There are 3 nested groupings, the coarsest first. Each group lies inside one group of the grouping before and may be the whole of it. The rows also spread widely along 11 directions, which tell nothing about the answers.
In the rows, 128 means zero.
Some rows, each with its group in each grouping after it:
[126 125 127 112 125  55 130 171 131 119 153 144 131  75  96 137 147 149
 151 132 117  99 172] : Tomut j_267 mun
[ 65 143 183 195  84 172 189 132 104 151  54 158 121 107 106 142 128  73
 124  98 161 188  92] : sosov j_433 mimar
[207 134 136 133 176 127 122 164  90 185 155 148 158 155 123  80  54 138
 164 160 122 129 204] : sosov j_126 voke
[149 123 137 159 123 142 144 154  62 180 158 146 142 134  87  76  78 142
 107 156 120 126 148] : Bom j_259 vul
[162 118 106 117 135 130 128 121 104 109 126 153 161 142  92 124  91 126
  92 156 150 132 189] : keva j_321 leta
[137 179 156 161 135 163 164 159 101 174 130 157 120 195 120  88  95 171
 115 153 136 113 129] : Tomut j_267 rul
[118 130 122  99 127 131 136 141 142 171 157 142 139 159 119 130 108 146
 156 113 124 117 128] : keva j_550 nofe
[ 94  83 193 179 113 122 144 106 100 162 172 116 162  28 157 131 127 130
 160 153 137 133  88] : Bom j_178 tukal
[128 152 155 141 157 114  92 131 122 157  99 111 158 144 135 134 144 175
 135 140 127 137  56] : sosov j_126 ripak
[110 147 144 126 143 127 122 109 113 144  91 121 154 157 100 125 138 152
 111 110 145 157  92] : sav j_54 mit
[130 158  66  85 108 144 150 167  96 133 111 159 126 194  35 127 110 162
  49  88 114 124 147] : sav j_54 Rava
[170 109 130 120 148 135 114 111 110  96 132 121 169 153 122 133 128 171
 136 175  70 104 113] : sav j_833 tirop
[164 196 145 146 137 192 164 148  83 147  80 150 151 189 137 118 116 168
  50 152 115 152 102] : keva j_136 sasil
[163 178 129 170 143 143 133 212 119 168 111 185 119 131  99  97  86 148
 112 185 120  99 131] : sosov j_433 fil
[ 82 122 158 171 123 128 146 128 164 125 103 179 119 155  92 102 106 112
 158 164 182 126 143] : Bom j_259 veton
[138 109 133 109 152  77  93  97  96 131  76 101 181 163  88 114 154 119
 165 106 100 167 110] : Bom j_259 Vila
[119  72 122 131 118 133 118  82 145  86 141 148 154 130 115 145 109 121
 152 167 156 121 132] : keva j_525 sed
[128 124  65  81 119 112 120 158 164 102 137 168 113 189  56 128 109 146
 126 129 130  97 168] : keva j_525 Kif
[107 145 149 147 128 108 152 191 138 226 132 147 128  66 133 128 120 109
 165 120 140 149 110] : Bom j_178 Foz
[ 64  88 121 146  81 114 115  99  76 157 121 110 121 135  35 102 111 118
 111  84 155 140  73] : keva j_550 fazo
[113 155 141 143 134 136 134 153 189 118 107 175 144 104 152 168 133 142
 138 201 158 103 105] : keva j_550 tifa
[136 110 166 155 140  94 105  87  66 130  89  94 155 169  94  84 133 121
 170 120  96 145 102] : Tomut j_267 res
[133 112 106 146  81 185 188 179 100 155 146 191 104 141  88 127  80  97
 144 126  93 111 154] : sosov j_433 dun
[126 129  69  80 127 128 127 149 147 154 110 154 135 169  80 151 116 119
 112  94 151 156 144] : keva j_525 nom
[130  93 115 129 121 101 134  81  86  43  77 141 143 190  40 113 121 109
 121 127 124 117 189] : Tomut j_508 tedu
[106 103 160 138 112  92 120 106 116 145 127 122 132 140  87  98 119 107
 169 107 137 134 128] : keva j_321 Latim
[137  75  91 106 124 135 126 105 128  97 133 153 137 174  59 120  87 118
 132 145 132 115 174] : sav j_833 supu
[134 131 127 137 116 133 156 166 127 179 144 173 122 103 112 118  93 108
 139 149 155 135 163] : keva j_136 bolu
[110 129 177 170 120 125 173 147 106 144 133 168 157  53 123 121 107 121
 103 164 187 153 178] : Bom j_259 Vila
[ 97 189 156 179 119 116 160 195 116 161  54 172 114 111  70 104 138 117
  85 135 158 151 103] : Bom j_259 vul
[ 93 114 181 219 129 144 128  97 127  88  89 179 137 149  94  81  91 122
 126 216 193 118 131] : Bom j_259 veton
[104 125 202 196 126 109 139 111  91 128  86 136 166  72 116 108 137 113
 122 163 170 160 116] : Bom j_259 Vila
[120 154 167 204  99 173 166 187 141 117 106 197 114  78 151 151 132 128
 145 206  96  85  68] : sosov j_433 dun
[155 114 109 125 150 126 121 168 146 179 130 158 138 113 109 124  93 115
 155 166 140 131 139] : sav j_833 supu
[143 189 152 211 143 125 113 195  75 212 100 148 107 150  87  52  99 166
 109 175 132 115  71] : Tomut j_267 mun
[ 93 120 113 135  99  75 103 150  99 124 108 131 124 150  30  95 154 145
 123 116  98 101  77] : Bom j_259 Vila
[133  97 152 127 141 124 106  81 109 172 167 114 159 179 108  82  73 147
 148 131 169 142 157] : keva j_321 Latim
[ 81 153 207 127 118 117 168 133 143 177 168 127 139 110 161 116 137 185
 136 105 162 136 111] : keva j_136 sasil
[ 87 127 150 131  79 152 195 155 132 139 143 159 124 130 125 150 152 124
 167 111  88 117 111] : Bom j_259 Vila
[119 100  79  92 139 137 121 117 168 108 117 165 148 158  83 158  97 132
 102 157 187 138 171] : sav j_833 tirop
[ 85 133 139 103 119 115 140 132 169 165 154 143 127 158 114 125 122 153
 153 102 160 122 125] : keva j_321 leta
[ 75  97 147 162  99 145 145  95 133 122 131 167 124 131  92 109  83 116
  96 159 223 137 146] : keva j_136 sasil
[112 107  80 123 116 143 108 116 109 120  93 140 153 179  72 140 136 133
 102 138 120 137  78] : Bom j_259 Vila

New rows. What belongs after each?
[101 140 111 161  85 177 168 149  85 167 116 177 108 128  70 113  78 116
  44 137 188 154 135] : keva j_136 bolu
[ 73 128 181 150 123  77 135 137 180 160 128 158 101 148  93  74 112 115
 195 124 189 118 137] : keva j_136 sasil
[ 89 110 138 143 121 103 113 107 127 117 113 130 133 161  80 112 130 141
 140 134 132 109  94] : Bom j_178 Foz
[108 107 111 105 106 118 128 114 152  72 135 148 141 146 101 159 140 143
 127 142 118  90 126] : keva j_321 leta
[ 90 130 138 122 102 101 152 152 159 126 107 154 119  90  98 156 149 104
 169 116 133 116 123] : keva j_550 fazo
[107 130 176 115 139  90 120  83 128 114 163 116 149 190 100  78 110 198
 134 118 157 105 158] : keva j_321 leta
[102 103 139 160 105 164 166 146 108 205 160 163 126 133 107 101  82 105
 163 128 143 148 140] : Bom j_259 veton
[ 79 124 159 143 125  89  95 111 130 148 114 124 136 122  94 101 130 147
 118 134 183 135  73] : keva j_136 sasil
[103 159 117 123 116 108 135 162 123 163  99 146 126 132  72 125 123 138
  98 105 149 136 112] : keva j_550 tifa
[172  92 107 154 136  97 108 153 101 158 131 156 151  68  89 106  72  73
 162 187 135 122 173] : keva j_550 tifa
[114 127 126 160 139 164 129 111 146 165  80 172 122 217  88  89  70  87
 146 139 194 168 136] : keva j_525 nom
[137 118 138 155 124 166 159 135 143 104 122 182 153 134 135 142 111 118
 145 200 132 115 156] : Bom j_259 Vila
[137 116 156 167 128 165 143 126 111 138 125 142 161  87 167 162 117 123
 139 168 139 146 113] : sosov j_126 ripak
[136 128 101 138  90 121 146 172  97 114 130 173 101 130  58 105 111 118
 113 152  96  86 144] : keva j_136 bolu
[ 92 104 147 160 123 126 119 125 120 159 130 134 159  72 128 141 134 136
 129 160 156 149  79] : Bom j_259 veton
[ 75 145 153 149  98 129 162 138 130 124 150 160 118 104  89 120 104 171
  81 134 193 104 145] : keva j_550 fazo
[ 93 130 139 111 118  81 128 115 111 108  98 117 137 142  87 135 161 144
 128  92 129 142 115] : Tomut j_267 res
[155 132 156 168 131 111 125 148  81 151 137 139 142 108  98  81 100 138
 128 150 114 124 128] : keva j_525 nom
[107 113 120 186  76 128 153 208  71 197 151 162 112  30  68 113 107 102
 103 153 119 118  96] : Bom j_259 vul
[103 170 162 175 126 115 140 204 148 189 130 158 115  79 138 122 137 152
 147 169 122  96  62] : Bom j_178 Foz
[126 111 160 151 144  86 120 144 148 130 154 148 145  72 136 131 127 146
 176 190 143  90 137] : Tomut j_508 tedu
[ 59  99 169 133 132  86  99  79 169 165 147 117 137 151 103 100 109 149
 188 117 204 125 102] : keva j_550 fazo
[ 68 140 154 145 101 106 125 137 117 172 129 134 105 160  66  75 115 159
 105 104 166 121  78] : keva j_136 sasil
[147 129 108 107 137  84 107 162  88 151 114 124 140 143  63 109 118 134
 133  98 107 130 144] : sosov j_126 voke
[110 151 118 130 138  96 101 161 142 113 116 162 135 125  69 126 112 181
  82 157 176 103 145] : sosov j_433 mimar
[ 97 137 173 148 113 141 164 109  87 145 122 119 149 140 120 120 129 156
 113 104 124 145 102] : Bom j_178 Foz
[152 194 117 104 137 143 171 192 146 117  94 177 139 187 114 139 143 165
 104 146 101 116 152] : Bom j_259 Vila
[118 133 128  83 121  77 146 156 135 123 122 131 149 130  99 145 176 143
 162  93  84 125 138] : Bom j_259 Vila
[165 120  96 145 133  80 101 181  72 158  94 138 143  87  48 102 122  93
 121 153  88 134 124] : Bom j_259 vul
[134 101 121 161 123 139 110 109 103 151  90 143 143 144  91 112  97  75
 136 154 155 154 117] : keva j_321 Latim
[117 142 138  97 130  49 115 163 129 183 106 107 130 132  84 107 160 112
 191  60  87 140  99] : keva j_321 leta
[117 120 127 115 117 138 136  94 138  84  97 146 142 190  98 138 129 126
 121 126 140 133 142] : keva j_321 Latim
[109 101 148 146 115 101 115 130 122 149 191 137 133 105 103  95  98 157
 146 155 141  83 128] : keva j_321 leta
[166 118 141 148 146  94 113 132  82 120  97 130 148 140  71  86 116 108
 164 142  83 118 142] : sav j_54 mit
[ 76 181 150 140 118 157 156 145 159 172  98 169 105 204 103 103 108 160
  86 118 200 146 100] : keva j_136 sasil
[ 95 118 205 175 118  82 151 139 127 124 111 138 153  23 135 134 165 108
 159 160 143 140 113] : Bom j_259 vul
[101 110 158 116 154 121 114  54 171  99  93 139 171 149 143 151 128 124
 139 156 215 169 147] : keva j_136 bolu
[120 164 141 111 155 108 125 164 150 163 132 154 134 173 102 107 100 178
 126 119 174 125 166] : sosov j_126 voke
[131 149 139  99 160  95 111 122 132 169  87 103 153 185 135 134 157 139
 184  99 109 161  92] : Tomut j_267 res
[ 95 139 151 111 100 113 145 130 121 139 142 134 118 183  89  99 136 166
 126  88 120 115 110] : keva j_136 sasil
[146 150 128 197 132 169 116 160  76 180  84 160 136 142  83  93  75 120
  91 173 145 146  97] : sosov j_433 mimar
[167 122 146 168 164 107 106 154 101 192  98 144 157 102 109  91  95  88
 166 181 133 162 135] : Bom j_259 vul
[105 103 122 112 116 161 133 115 148 158 182 138 153 127 151 152 108 159
 130 146 162 130 109] : keva j_525 Kif
[134 127 140 139 114 116 167 149  97  98 120 154 130 122  83 114 124 124
 129 135  99 109 175] : Bom j_178 tukal
[ 79  91 178 195  88 180 151  80  71 110 151 146 145 123 106 113  92 152
  98 152 151 115  97] : sosov j_433 fil
[110 170 188 146 130 152 178 149 160 127 120 163 147 129 164 149 154 168
 132 166 132 121 115] : Bom j_259 vul
[143 118 144  90 143 125 168 111  80 195 156 109 181 107 153 146 115 131
 139  73 147 206 191] : Tomut j_267 mun
[137  97 184 148 154 110 121  84 108 106 133 124 199  88 154 128 130 144
 147 179 148 146 145] : Bom j_259 Vila
[ 77 131  98  96  89 153 170 134 123 165 107 135 118 189  94 168 152 121
 132  52 119 161 104] : Tomut j_267 mun
[108 150 165  96 146 138 153 103 172 129 122 141 158 170 162 149 133 167
 124 126 177 153 136] : keva j_136 sasil
[ 95 134 144 154  95 103 147 156  98 129  92 123 134  54 117 162 181 111
 125 123 104 139  67] : Tomut j_267 res
[ 85 105 135 109  99  91 151 136 149 147 117 142 123  74 109 160 155  73
 185  95 137 153 129] : keva j_136 bolu
[ 70  78 182 183 112 122 127  73 121  98 151 137 155  81 122 124 107 141
 123 184 189 112 114] : Bom j_178 Foz
[131 132  71  79 114 114 128 144  99  91 108 130 153 143  78 173 161 159
  75 109  77 117 107] : Bom j_178 Foz
[115 151 115 160 111 193 147 144 105 126 111 169 144 170 107 131 115 168
  57 182 138 119  90] : Bom j_259 Vila
[ 98  90 105 179  97 179 116 123 116 122 116 177 124 141  85 132  86 114
 114 182 151 111  79] : sosov j_433 dun
[ 88 134 187 131 162 103 137  96 183 128  92 147 156 175 134 115 134 138
 185 135 185 158 152] : Bom j_259 veton
[ 89  86 137 146  90 104 139 100  89 145 115 124 124 119  54 103 108  82
 161  84 141 143 130] : keva j_550 fazo
[100 129  96 132 112 167 141 117 132 166 108 183  91 252  43  76  55 112
 107 126 204 138 170] : keva j_136 bolu
[102  98 140 102 156  97  97 101 193 124 163 157 154 147 121 131  96 174
 156 160 211 114 176] : sosov j_433 dun
[140 130 165 119 152  82 126 108 128  76 121 124 157 165 116 119 153 177
 159 144  99  91 149] : Tomut j_508 tedu
[106 166 170  96 141  88 139 117 163  98 100 138 138 194 111 111 153 176
 133 111 147 123 139] : keva j_136 sasil
[128 129 104 131 119 125 149 143 100 129  93 151 136 130  87 143 125 110
 104 126 145 155 154] : Tomut j_267 mun
[142 137 142 108 172  67  99 139 150 123 137 144 133 190  69  68 104 169
 173 142 133  88 178] : sav j_54 mit
[164 136  99 152 141 179 132 154 109 161  86 169 135 173  93 117  89  96
 132 169 114 137 121] : sav j_54 mit
[125 116 204 188 136 163 161 100 116 142 146 152 170 119 167 106  96 139
 159 194 160 137 138] : Bom j_259 Vila
[165 101  97 144 133 102 117 131  18 149  95 121 153 127  35  91  91  98
  86 113 118 157 169] : Tomut j_508 tedu
[149 130 192 158 140  83 137 161 103 122 147 131 173  25 155 128 157 154
 160 184  89 112 131] : Bom j_259 veton
[162 109 100  64 157  64  76 133 153 130 159 114 148 184  99 111 133 165
 201 124  80  92 136] : keva j_525 Kif
[165 144  94  97 138 159 151 166 117 183 140 165 146 144 120 131  80 131
  86 139 158 157 178] : keva j_136 sasil
[ 95 122  82 126  98 150 149 150 133 140  66 168 109 205  46 131 127  76
 137 109 119 146 110] : Bom j_259 vul
[119 115 151 121 127 110 143 124 128 160 152 149 128 161  93  80  82 132
 145 121 166 133 179] : keva j_136 sasil
[123 165 225 149 156 111 145  94 130 134 105 125 162 157 149  98 123 159
 137 131 171 158 156] : keva j_321 Latim
[109 123 187 159 130  91 145 145 126 154 135 139 144  97 118 100 133 130
 186 140 126 128 138] : Bom j_259 veton
[112 148 129 136 105 111 131 169 117 101  97 154 116 142  76 134 156 157
 126 124  71  88  77] : sosov j_433 dun
[105 138 178 175 112 120 139 154 102 148 136 138 150  72 127 118 146 160
 125 168 120 114  74] : Bom j_259 Vila
[ 64 128 125 123 112 166 173 140 194 147 109 180 123 118 123 178 115 116
 107 135 214 161 134] : sav j_833 tirop
[ 85 189 121 150 101 146 155 208 171 127  54 187 101 131 105 178 173 126
 119 134 108 110  48] : sosov j_433 fil
[135 189 157 131 149 132 128 174 122 180 136 141 138 188 115  96 107 210
 122 129 117 109 112] : sosov j_433 mimar
[108 121 158 115 151  97 140 103 135 155 134 131 143 173  99  91 100 142
 158  99 177 150 185] : Bom j_178 tukal
[111 121 169 118 137 105 126 111 148 141 155 129 160 110 150 126 127 166
 129 146 175 137 132] : keva j_136 sasil
[133 165 144 151 128 104 151 185 108 161  73 168 119 124  72 104 112 109
 126 110 132 154 150] : sosov j_433 dun
[ 98 105 174 133 138  71  98 113 158 100 178 140 130 157  96  85 107 186
 187 153 155  63 152] : sosov j_126 voke
[ 65 140 196 155  95  94 176 136 131 109 108 149 123 121  94 111 161 135
 151 108 136 122 132] : Bom j_259 Vila
[150 139 173 131 180 105 111 128 139 186 109 117 179 142 158 113 130 137
 186 156 130 160 111] : Bom j_259 vul
[126 109 138 111 126 138 140 126 125 184 152 132 159  95 151 144 113 118
 139 128 154 163 125] : keva j_136 sasil
[ 89 154 202 175 114 119 160 132 110 112  97 146 138 115 109 106 151 152
 110 152 142 130 110] : Bom j_259 vul
[111  86 125  99 130 103 113  95 131 106 157 115 158 131  96 134 127 170
 129 130 130 114 130] : sav j_833 tirop
[ 99 119 126 136 108 129 144 152 144 164 119 157 116 155  88 120 121 102
 184 116 107 118  97] : sav j_54 Rava
[180 126 119 101 189  67  91 123 122 121 117 127 166 168 101 104 110 144
 157 161 142 126 201] : Tomut j_267 rul
[180 133  86  71 160  85  89 142 105 112  78 102 175 138  88 154 164 155
 108 117  64 141  95] : sav j_833 supu
[144 164 157 125 159 104 115 171 166 170 146 142 151 103 162 129 131 167
 175 176 121  96 100] : keva j_550 nofe
[ 84 158 151 160  98 198 192 176 148 173 181 189 108 130 131 127  88 177
  96 159 169  98 124] : sav j_54 mit
[144 161 196 154 140 108 153 136 109 132 122 142 137 136 126  85 121 155
 146 150 127 121 157] : keva j_136 bolu
[ 92  94  99 102 119 108 100 122 147 128 137 129 141 121  91 156 149 139
 146 125 121 112  79] : sav j_54 mit
[136 103 102 128 133 157 115 122 155 107 106 166 152 149 123 167 116 112
 154 177 129 118 118] : sosov j_433 fil
[ 88 130 153 184 138 125 112  98 105 147  64 136 150 134  89 107 108 115
  90 150 199 170  87] : Bom j_178 Foz
[ 68 108 153 164  92 126 150 107 132  74 132 157 124 109 106 146 138 142
 114 168 170  95 118] : Tomut j_267 rul
[159 125 103 122 146 157 147 152 146 157 134 180 142 159 109 124  72 115
 145 166 145 125 185] : sav j_54 Rava
[116 176 143 138 129 123 138 192 168 171 169 179 117 117 126 114  96 194
  91 177 189  92 146] : keva j_321 Latim
[133 126 127  90 138 118 123  93 118  99 106 113 170 162 115 147 145 152
 120 109 119 156 125] : keva j_525 Kif
[129 123 117 175 110 140 149 149  81 158  80 157 124 116  84 123 110  68
 133 137 130 157 131] : Tomut j_267 mun
[149 143 165 166 147 139 110 118 119 152  88 135 147 153 145 109 129 120
 170 182 109 136  63] : keva j_136 bolu
[100 145 164 159 133  93 115 144 114 214 114 135 118 122  92  76 108 123
 144 118 178 154  98] : keva j_136 bolu
[138 142 152 151 116 147 139 143  95 173 135 129 144 119 132 121 117 144
 117 143 114 133  94] : keva j_321 Latim
[152 160 136  59 164  75 130 141 150 153  92 122 158 168 125 132 151 132
 159  81 123 168 162] : keva j_136 sasil
[110  87 100 164  96 143 131 156 104 167  96 136 153  10 132 196 153  54
 141 159 100 152  35] : Bom j_178 Foz
[100  99 157 169 108 102 146 107  89 108 109 149 139  88  60  95  91  82
 122 135 184 141 185] : keva j_550 nofe
[135 135 154 150 119 189 188 140  97 165 112 152 150 120 144 142 116 102
 138 126 108 159 124] : sav j_54 mit
[124 142 147 157  76 139 185 171  68 157 139 150 119  95  87 112 111 118
 120 111  83 113 131] : keva j_550 tifa
[ 73 111 139 152  97 184 146  56  70 157 109 115 141 201  69 102  82 133
  80  85 187 172  97] : keva j_550 fazo
[142  99 120 158 111  92 117 149  75 125  87 133 151  84  72 118 153  80
 161 149  63 126  91] : Bom j_259 Vila
[104 110 134 121 104  80 112 124 122  72 140 138 141  97  84 134 152 164
 101 150 127  86 110] : keva j_136 sasil
[159 156 101 141 147 154 129 141  84 145 121 161 135 205  77  90  72 170
  65 161 162 129 175] : Tomut j_267 mun
[152 106 111 126 119 165 147 142 134 165 152 167 134 132 144 140  96  98
 170 169 118 124 143] : keva j_136 bolu
[126 114 115 129 116 132 154 147 125 104 106 165 160  90 114 165 141 107
 119 159 130 141 147] : Bom j_259 Vila
[140  97 137 103 126  94 148 143 120 155 142 121 136 126  99 116 123 110
 202  97  72 129 149] : sav j_833 tirop
[128 133 124 126 124 162 146 144 123 171 132 140 126 181  96 113 100 152
 124 125 119 127 102] : sav j_833 supu
[117 134 131 129 137 119 132 133 118 153  91 144 142 169  81 111 120 119
 125 125 145 156 133] : Bom j_259 vul
[138 110 117 168 130 125  88 159  78 192 131 126 144  78  89 107 110 129
 125 164 106 119  52] : sav j_54 mit
[106 143 151 130 151  47  87 144 127 178 100 107 130 155  82  92 154 152
 181 104 119 118  69] : Tomut j_508 tedu
[115 113 165 123 127 101 128 100 121 129 155 117 159 115 128 120 129 150
 147 122 137 127 130] : keva j_321 leta
[ 88 125 142 163 111 118 152 165 127 180 137 163 111 106  84 100  93 114
 135 136 167 124 140] : Bom j_178 Foz
